There are 5 ways to turn a row about zero (a turn may also mirror it). The second row of each pair is the first, turned, with some noise. The first 45 pairs use one turn. New pairs use 2 turns, one after the other, and a turn may come again.
Some pairs, each with its turns in order after it:
[ -7  17  31 -52  15  -3  78  26]
[ 50  -6  80   5  -3  24 -37  -2] : B

[ 10 -42  26 -55  -8  43  10  29]
[-14 -55   6   2  57 -27 -39 -13] : X

[34 16 42 -3 60 21 18 -2]
[ -8  35 -29  42 -20 -34  37  31] : S

[  0 -61  78   0  -8 -25 -31  -1]
[ 51  -8 -19 -33   7 -67 -42  11] : X

[-63  -4  25  13   4  33   5  78]
[-55   1  24 -10  48  60 -46   4] : N

[ 33  26 -39  -2 -13  19 -28 -48]
[-35 -24 -25  54  16  -6  34  -9] : B

[-78 -16   5   1  10  14  -7  51]
[ 15 -63  -3   6  14 -24 -19 -65] : L

[ -3  -7 -65  21  10   2  -4   2]
[-19   7  -7  -1 -37 -28 -33 -33] : N

[ 18 -21 -17 -53 -16 -26 -18   5]
[  3 -18  31  -3 -12 -44  41 -19] : B

[ -4  22 -23  -3 -15   2  -9  43]
[ -7   7   6 -10   7 -17 -16 -49] : B

[  8  46 -35 -22   1 -24   0 -14]
[ 18  -1   6  37  39 -18  19 -25] : B

[-34 -62 -34   2 -47   8  26 -10]
[-31 -30  17 -70  24  24  28   9] : B

[ 30  78 -16  -1 -14 -19  58  -9]
[  8  35   5 -65  20 -47  40 -33] : N

[ -1 -36 -11 -78 -78  -1 -31 -31]
[-10 -94  16 -23  -5 -52  53  -6] : B

[ 19   6 -29 -46  78 -11   2 -77]
[ -2  20  36  78  22 -28  47  68] : B

[-30   9 -78  19 -39  26  -9  14]
[-35 -11  24 -60  -9  29  -4 -56] : S

[ 10 -38  -9  -3   6   0 -78 -19]
[ -1  21  -6  24 -33 -37  67 -20] : L

[ -2 -19  66   9  -4 -13 -12  54]
[-23 -18 -27  15  60  40   9  23] : N

[  4  12  -8  32   5  10 -26  25]
[-36  -2   6  21  17 -20 -12  -7] : N

[-25 -17  64   8  56  21  -4   0]
[ 14 -19  13 -69  20  -5 -23  44] : X

[ 10  11  -9 -78 -46  12  32  33]
[-32 -24  29  48  26  -6 -44 -53] : X

[  1   1  23   7  -2 -14  -6  16]
[ 16   8  -6  -8  -3   0 -28   4] : X

[-39 -78 -35  26 -36   1   5   0]
[  4 -45 -66  58 -15 -19   3   3] : L

[ 1 -5  3 44  3  0 15  0]
[-18 -16   4  23  26  -2  -4  19] : L

[ 77 -57  11  16  20 -18   1  24]
[ -1 -62 -23  27 -18 -74   5   6] : S

[ 70 -25  -7 -31  12  38   0  -8]
[-43  -1 -20  30  59 -37   6  17] : X

[ 24  78 -14 -21  27  10  39 -32]
[ 24  -3  23  90  35  20 -10 -11] : B

[-16 -43  44 -21   2  -4 -15   4]
[ 66  -1 -23  -2  -4 -10 -18  14] : S

[-17   5 -41  24  70 -10 -10  15]
[-24 -38  63  43 -21  -1   4 -12] : L

[  0  16  -7 -17  37  42  -9  52]
[ -8  -9  33  17  28  19 -26 -50] : N

[-21   1  11  61  38 -57  78  78]
[-10 -21 -24 115 -48  23 -11 -60] : S

[  5   1  45   8 -60  14 -25 -78]
[-15  82 -61  -2  35 -27   8   2] : L

[ 78  23   1   9  -3  -1  14 -27]
[-10  65  -3  43  34 -12  14  21] : X

[ 31 -55  -6 -29 -51  -1  -2  19]
[ 10 -30 -21  46  24 -49 -14 -32] : X

[  4 -16  23  26   8  32  -3 -19]
[-21 -20  25  21 -17   9  24  12] : N

[  4  78 -66 -23 -25 -19   6   9]
[-50   0   3 -34 -43  74 -12 -15] : L

[  5   4 -17  18 -16   5  25  54]
[-20   1  -6  17 -17 -11 -17 -51] : S

[ 66  19 -42 -22 -35  24  29   1]
[ 24 -46   6 -50  -6 -56   6 -41] : N

[-12  18 -29  -2 -16  13  28 -56]
[-42   7   9 -26  -5  38 -17  28] : S

[ 28 -31  23   0   3  15  27   1]
[ 28  -2  -1   2  13 -17  -5  43] : L

[ -5  19 -11 -11   6 -11  16 -14]
[-21   6  -7   8  17  20   1   8] : S

[ 60  -2  15  -2  65 -21  -8  46]
[ -6 -16 -40  43  37  15  28 -68] : N

[ -1 -66  -7  -9 -47  -7 -21  17]
[ 32 -23 -66  10 -12 -14  34   2] : L

[-45 -14 -18   0  -2  37   0  16]
[ 14  16 -15 -33 -30  26  -2 -28] : S

[  8  12  21  -2  17  57 -61 -62]
[-33  34 -28 -74  39 -24  35 -12] : X

New pairs. What belongs after each?
[ -3  11  33  37 -26 -15 -78 -52]
[ 27   4  11   2  56 -22 -82  37] : S X

[ -1  14 -32 -12  55  -3  45 -16]
[ 16  28 -22  20 -22  22 -62   4] : B B

[ -9 -51 -23  16   2  -1 -38  -2]
[-16 -22  39  15 -34  20 -16 -23] : B X

[ -7   3   6  -2 -32 -21  11 -16]
[ 12 -30 -12  -2 -22  10  10 -23] : B N

[ -2 -31 -29  22  78  12  35   0]
[ 35 -72   2  25  14  19 -41  11] : X X

[ -4   3  78  27   6  11   8 -24]
[-19 -18  -9 -47  50  28  37  13] : S L

[-14  -5 -20  12   5 -14  -5 -23]
[-19   0 -20 -13   5  24   6  -8] : N L

[ 17  40  11  60 -20 -23 -70   3]
[ 52  81 -22 -28  28  -3  -7  -9] : N B

[-64  27 -12  64 -21   6 -16  -4]
[-83 -20 -22  -5 -26  13  21  21] : B X

[-16  49  -5 -11  55  12  -3  33]
[-38 -27   9 -27   5 -34 -59   5] : X B

[-34  -8 -18  -6   6 -50  -7   1]
[ 31  17 -20 -12  15  -1  28 -42] : B N

[-77 -33  -5  36 -23 -31   4 -19]
[ 42  31 -58 -17  -5  14   1  63] : X L

[ -9  44 -19 -13   5  11 -13 -11]
[  6  32  21 -10  30  14  16  -4] : N L

[-57  34  -5  22  -2 -19  -4   7]
[  1  25 -36 -45 -11 -25 -14  19] : X L

[-19  34  39  20   4 -61   5   5]
[ -9  48  24 -21  16  -4  -2 -60] : N N

[-13   8 -36 -78   0  -3  47   2]
[ 49   4 -18  56 -24 -23  -1  51] : B S

[-15   0 -16 -35 -11 -45  -8  30]
[-10 -12 -12  32  33  -7  -8  46] : B S

[  7  17 -78   9   8  77 -23  23]
[ 34  52 -29   4 -28  27 -85 -35] : S L

[-76  21 -15  59 -26 -15 -67   3]
[-10 -21  -4 -22 -50  97  11  48] : L S

[-46  23  30  27 -53  18   7  32]
[ -1  72 -20 -39  28  -8  -6 -28] : S X

[ 10  12  -4   2 -21 -62  14  30]
[ 41 -11   3 -14 -15 -27  53 -13] : B N

[  3  25  11  76  16  28  46 -39]
[-85  19 -11  17  16   6 -55 -14] : B B

[-37   1 -12 -26 -12  -7  -1 -45]
[ 12 -28  35  13  19  16 -23 -30] : S N

[ -3 -28 -44  78   7 -21  -6  -2]
[ 26  -8  -5  -7 -62  28  28 -61] : N X

[-16 -20  -6 -13 -49  -4 -15 -28]
[-33 -13 -26 -22  21 -22 -33   2] : S X

[ -4  34 -20 -22  -5  26  38  37]
[61  3 20 24 -3 19 16 10] : N N

[-17 -27  68  -4   9   1  -9  -7]
[-2 27 53 17 -1 28 15 24] : L L

[ -3  25   8  -6   0 -20 -37   8]
[ 24  11  21   0   4 -31 -26  10] : X N

[-31 -42  24  14  52  10  14  19]
[18 10 15 40 33  3 50 23] : L L

[  8  37 -22  32 -22  37  -2 -28]
[ 66  -9  -4 -27 -12  -7  -4   3] : N B

[-56  18  78  62 -29   9 -10  28]
[ -1 -59  19 -50  -6  74 -47  21] : N X

[  2  28   9 -23  -2  -1  10  26]
[ 12 -14  24   1   5 -18   8  32] : B S

[ -7  32  10 -20  -4  27   7 -11]
[-14   8  20 -30   0  17 -13 -23] : S L

[ -8  16 -11   3   4 -34 -10   8]
[ -4   7  29 -23   5  -5 -19 -16] : X S

[ 12  25  22 -39 -39   9   6  -9]
[  4  -3 -41  27  17 -38   6   6] : N S

[11 -7 64  9 -8  1 16  0]
[-10   2 -23  28  17 -18  47   5] : L S

[  3  -1  78  10  64 -12 -20   9]
[-26 -32   8  -9  38  47  10  72] : S L

[ -2   0   2  28 -60  12  19  -1]
[  7  17 -21 -41  -3 -20 -24 -37] : S X

[ -3 -42  78   6 -28  -3  -1 -21]
[-41  33  -8  38 -22  20   8  61] : L X

[  5   4   5  21  -9 -38  29  19]
[-12  -3 -36   6 -34  16  -6 -27] : X B

[  1  13   5  60   8 -27 -16   5]
[  2 -20  26  30  22 -31 -35  -9] : L L

[-54  32  11   6  -2   0   2  26]
[-30 -53   3  10 -24 -15  -9  12] : X B

[ 27 -21 -13  30 -13  35 -32 -11]
[-30 -12  20  34 -16  17  29  26] : X X

[ -2  15 -17 -19  -6  35  20  -7]
[-14  -1   7  34  -8  37   7  17] : B N

[ -8   5  -9   5  71  -1  57 -56]
[-26  43 -46 -39  18  20 -57  34] : N L

[ -1  26 -78  16  -6   3  18  41]
[ 11  17  -6 -38 -20  66 -12  52] : S S

[ -7   2 -16 -56  -9  10 -22  -2]
[ -6  27 -41   6  20 -28 -13  16] : N X

[ 10  -2  33   0   4  37  76 -18]
[ 36  34   4 -31 -46 -52   0 -12] : B S

[ -5  -4  -1 -54   9 -51  17  15]
[ 15 -16 -57 -44 -11 -20  -2   1] : X B

[  1  27  -8  15 -53  14  13  -6]
[-6 -8 -9 45  3 36 -1 25] : X B

[ 70   9   8 -71  72 -11 -13 -39]
[ -6  70  44  55  39 -57 -55   3] : L S

[ 25 -11   9 -23  13  25  28   6]
[ 26  -7   2 -33  -4  15  35   1] : L L

[ -7  34  34   3  44  15 -10  -7]
[-23 -12  17 -25  29  31 -24  24] : S L

[-53  10  -4   3 -17  70  78  15]
[ 11   7  -8  30 -45 -17  89 -55] : L L

[ -4 -19  49  -5 -58  78  73 -19]
[ -1 -96  34  40 -11  61 -41  33] : B N

[-26   3 -24  30   0 -16 -15  34]
[ 18 -36  12 -16   7 -22  36  12] : L X

